The rows of a group lie close to one hidden flat surface of 6 dimensions, which passes through zero. Surfaces can cross.
In the rows, zero is written as 128.
Some rows, each with its group after it:
139; 104; 120; 140; 149; 191; 116; 85; 90; 124; 159; 193; 95; 125	K_952
124; 98; 141; 94; 154; 78; 129; 143; 156; 184; 121; 124; 90; 97	K_213
132; 120; 108; 141; 125; 141; 141; 126; 117; 119; 139; 133; 111; 134	K_952
137; 160; 161; 136; 117; 172; 132; 160; 128; 107; 160; 104; 82; 164	K_952
131; 107; 82; 156; 136; 127; 194; 58; 116; 117; 171; 145; 87; 111	K_952
114; 166; 179; 105; 162; 200; 72; 156; 142; 149; 155; 135; 108; 167	K_266
123; 111; 122; 112; 108; 99; 77; 211; 129; 149; 63; 92; 166; 124	K_266
104; 127; 162; 194; 101; 103; 196; 59; 140; 82; 151; 96; 134; 152	K_213
149; 185; 115; 84; 155; 152; 80; 166; 92; 152; 138; 166; 181; 110	K_213
166; 224; 131; 76; 211; 56; 119; 142; 137; 131; 121; 154; 145; 157	K_835
146; 85; 108; 138; 121; 161; 79; 211; 108; 133; 101; 127; 63; 138	K_266
116; 148; 179; 116; 129; 73; 89; 170; 109; 173; 103; 109; 181; 102	K_835
107; 153; 170; 149; 109; 165; 135; 92; 117; 110; 145; 125; 180; 147	K_952
103; 151; 53; 141; 178; 118; 202; 93; 141; 146; 187; 113; 72; 99	K_918
109; 136; 148; 122; 126; 111; 171; 40; 139; 126; 150; 129; 179; 117	K_266
144; 79; 107; 110; 121; 142; 70; 205; 137; 141; 84; 129; 71; 133	K_952
146; 91; 118; 100; 135; 57; 113; 143; 152; 132; 63; 137; 127; 126	K_266
118; 146; 153; 75; 206; 183; 99; 69; 191; 106; 128; 193; 113; 185	K_266
132; 76; 47; 144; 90; 125; 146; 171; 135; 107; 88; 100; 106; 120	K_952
122; 130; 107; 141; 149; 127; 170; 97; 122; 142; 171; 140; 96; 108	K_918
146; 123; 36; 144; 135; 165; 160; 106; 119; 71; 138; 163; 82; 151	K_835
117; 133; 142; 152; 123; 153; 151; 92; 118; 109; 152; 129; 114; 138	K_213
103; 113; 182; 129; 125; 175; 105; 58; 110; 147; 149; 172; 172; 120	K_952
143; 137; 192; 121; 114; 123; 119; 105; 105; 141; 152; 146; 148; 124	K_918
156; 43; 104; 148; 119; 97; 70; 181; 89; 147; 61; 145; 109; 95	K_835
109; 151; 182; 118; 158; 74; 103; 129; 140; 148; 101; 120; 186; 131	K_918
100; 146; 221; 133; 168; 138; 107; 72; 135; 152; 156; 154; 139; 142	K_918
105; 155; 75; 175; 135; 215; 160; 87; 94; 86; 185; 145; 116; 143	K_266
67; 163; 82; 139; 196; 100; 143; 114; 162; 120; 110; 106; 139; 154	K_918
65; 123; 175; 114; 71; 194; 120; 149; 166; 151; 145; 68; 158; 125	K_835
145; 161; 106; 137; 93; 81; 149; 117; 105; 96; 111; 112; 212; 126	K_918
148; 167; 138; 96; 157; 175; 89; 141; 111; 141; 163; 166; 118; 135	K_213
99; 129; 145; 140; 148; 108; 120; 142; 171; 95; 79; 97; 139; 184	K_213
81; 67; 147; 144; 73; 153; 133; 123; 166; 117; 103; 82; 144; 134	K_835
111; 118; 177; 150; 95; 61; 163; 114; 148; 118; 104; 83; 155; 130	K_213
144; 176; 209; 124; 112; 139; 106; 135; 105; 131; 151; 126; 166; 135	K_213
125; 138; 196; 108; 136; 49; 134; 104; 164; 130; 95; 103; 164; 141	K_835
168; 136; 100; 120; 98; 170; 174; 121; 121; 103; 172; 128; 63; 117	K_918
103; 183; 136; 65; 131; 154; 121; 161; 188; 126; 128; 94; 145; 167	K_835
137; 114; 107; 129; 142; 143; 106; 161; 130; 126; 112; 145; 88; 145	K_266

New rows. What belongs after each?
121; 133; 204; 119; 128; 61; 92; 157; 120; 178; 98; 109; 175; 106	K_835
134; 53; 144; 159; 108; 117; 154; 76; 136; 110; 115; 151; 79; 126	K_835
131; 130; 212; 150; 123; 90; 157; 65; 115; 153; 171; 139; 129; 109	K_835
112; 81; 151; 154; 141; 189; 121; 97; 119; 142; 161; 160; 87; 104	K_918
75; 138; 158; 114; 122; 175; 133; 66; 157; 131; 147; 127; 210; 127	K_266
131; 128; 71; 124; 114; 208; 109; 176; 102; 131; 147; 137; 108; 120	K_835
114; 80; 67; 139; 114; 173; 121; 125; 136; 101; 102; 134; 160; 127	K_266
117; 169; 197; 116; 111; 93; 167; 127; 168; 139; 167; 74; 110; 145	K_952
107; 159; 119; 134; 120; 82; 190; 86; 136; 116; 142; 101; 172; 127	K_952
134; 104; 121; 141; 87; 125; 105; 166; 109; 128; 94; 104; 156; 116	K_213
160; 121; 144; 122; 84; 163; 113; 139; 134; 88; 107; 124; 117; 163	K_918
153; 124; 94; 127; 102; 227; 113; 127; 65; 124; 165; 170; 123; 114	K_213
93; 192; 126; 133; 131; 188; 190; 73; 133; 107; 210; 116; 135; 138	K_835
139; 132; 58; 123; 154; 194; 117; 124; 110; 120; 147; 167; 109; 131	K_213
124; 102; 142; 126; 124; 116; 95; 140; 115; 149; 102; 138; 158; 107	K_918
138; 115; 36; 146; 113; 78; 187; 153; 142; 107; 109; 89; 95; 117	K_952
156; 215; 131; 117; 191; 117; 105; 130; 88; 114; 143; 170; 147; 151	K_952
110; 141; 218; 96; 128; 105; 121; 120; 178; 151; 133; 99; 142; 147	K_835
132; 104; 160; 132; 104; 175; 129; 142; 143; 136; 152; 118; 65; 131	K_952
147; 153; 182; 132; 109; 130; 124; 99; 119; 108; 136; 143; 173; 143	K_918
93; 184; 170; 100; 162; 149; 134; 72; 148; 126; 166; 136; 172; 150	K_266
140; 135; 102; 139; 140; 106; 146; 103; 112; 107; 129; 144; 131; 128	K_835
132; 139; 105; 122; 134; 117; 105; 161; 106; 136; 110; 125; 141; 119	K_835
103; 89; 197; 116; 103; 143; 143; 96; 185; 111; 127; 106; 101; 154	K_835
151; 112; 116; 108; 138; 107; 102; 185; 140; 141; 107; 128; 79; 124	K_952
143; 105; 163; 163; 97; 139; 143; 69; 68; 141; 159; 162; 162; 90	K_918
107; 95; 206; 96; 104; 87; 159; 91; 183; 177; 145; 96; 113; 105	K_952
85; 135; 163; 116; 175; 111; 78; 147; 174; 127; 77; 113; 146; 166	K_918
112; 146; 29; 120; 148; 109; 135; 196; 179; 83; 73; 78; 111; 174	K_918
122; 220; 143; 111; 152; 145; 146; 123; 106; 145; 200; 123; 151; 119	K_835
89; 197; 80; 107; 118; 198; 154; 139; 160; 108; 168; 87; 158; 158	K_835
141; 172; 149; 80; 165; 145; 117; 146; 155; 139; 159; 131; 97; 155	K_835
159; 100; 97; 173; 138; 111; 113; 140; 65; 146; 123; 163; 111; 89	K_835
110; 39; 74; 180; 98; 160; 136; 130; 143; 88; 93; 114; 76; 135	K_213
136; 116; 170; 133; 110; 178; 134; 123; 141; 137; 169; 131; 59; 133	K_952
129; 148; 164; 104; 121; 89; 107; 180; 158; 142; 101; 85; 136; 145	K_952
132; 145; 171; 170; 97; 184; 154; 134; 80; 153; 211; 108; 72; 101	K_266
181; 146; 103; 78; 80; 106; 126; 204; 132; 107; 100; 105; 121; 143	K_918
144; 41; 91; 171; 102; 119; 105; 155; 91; 129; 76; 144; 122; 99	K_835
131; 129; 102; 131; 125; 145; 98; 182; 91; 156; 126; 128; 137; 104	K_835
96; 117; 142; 155; 99; 101; 183; 58; 158; 94; 125; 97; 171; 136	K_835
111; 101; 105; 102; 151; 75; 103; 171; 178; 142; 60; 105; 120; 128	K_213
135; 160; 195; 113; 121; 100; 130; 122; 119; 150; 143; 116; 157; 126	K_213
140; 144; 145; 131; 101; 118; 156; 107; 87; 143; 159; 129; 152; 93	K_213
178; 137; 130; 95; 92; 130; 126; 175; 130; 124; 123; 113; 100; 132	K_918
116; 189; 159; 102; 164; 87; 120; 142; 163; 134; 120; 108; 141; 157	K_918
121; 139; 134; 161; 70; 189; 123; 178; 131; 86; 121; 87; 133; 164	K_952
173; 82; 68; 153; 104; 81; 154; 133; 112; 119; 103; 133; 78; 102	K_266
110; 150; 48; 126; 112; 182; 133; 159; 132; 105; 131; 107; 145; 138	K_835
173; 82; 135; 101; 75; 177; 101; 183; 128; 132; 126; 133; 55; 125	K_918
110; 161; 63; 100; 123; 182; 146; 146; 170; 92; 138; 102; 134; 155	K_835
121; 72; 91; 122; 141; 65; 171; 58; 144; 165; 129; 155; 124; 74	K_952
147; 108; 115; 84; 138; 118; 90; 166; 130; 183; 114; 145; 110; 93	K_213
69; 136; 100; 129; 79; 218; 127; 171; 140; 134; 155; 67; 175; 117	K_835
156; 79; 121; 157; 50; 128; 153; 122; 64; 138; 148; 120; 139; 73	K_213
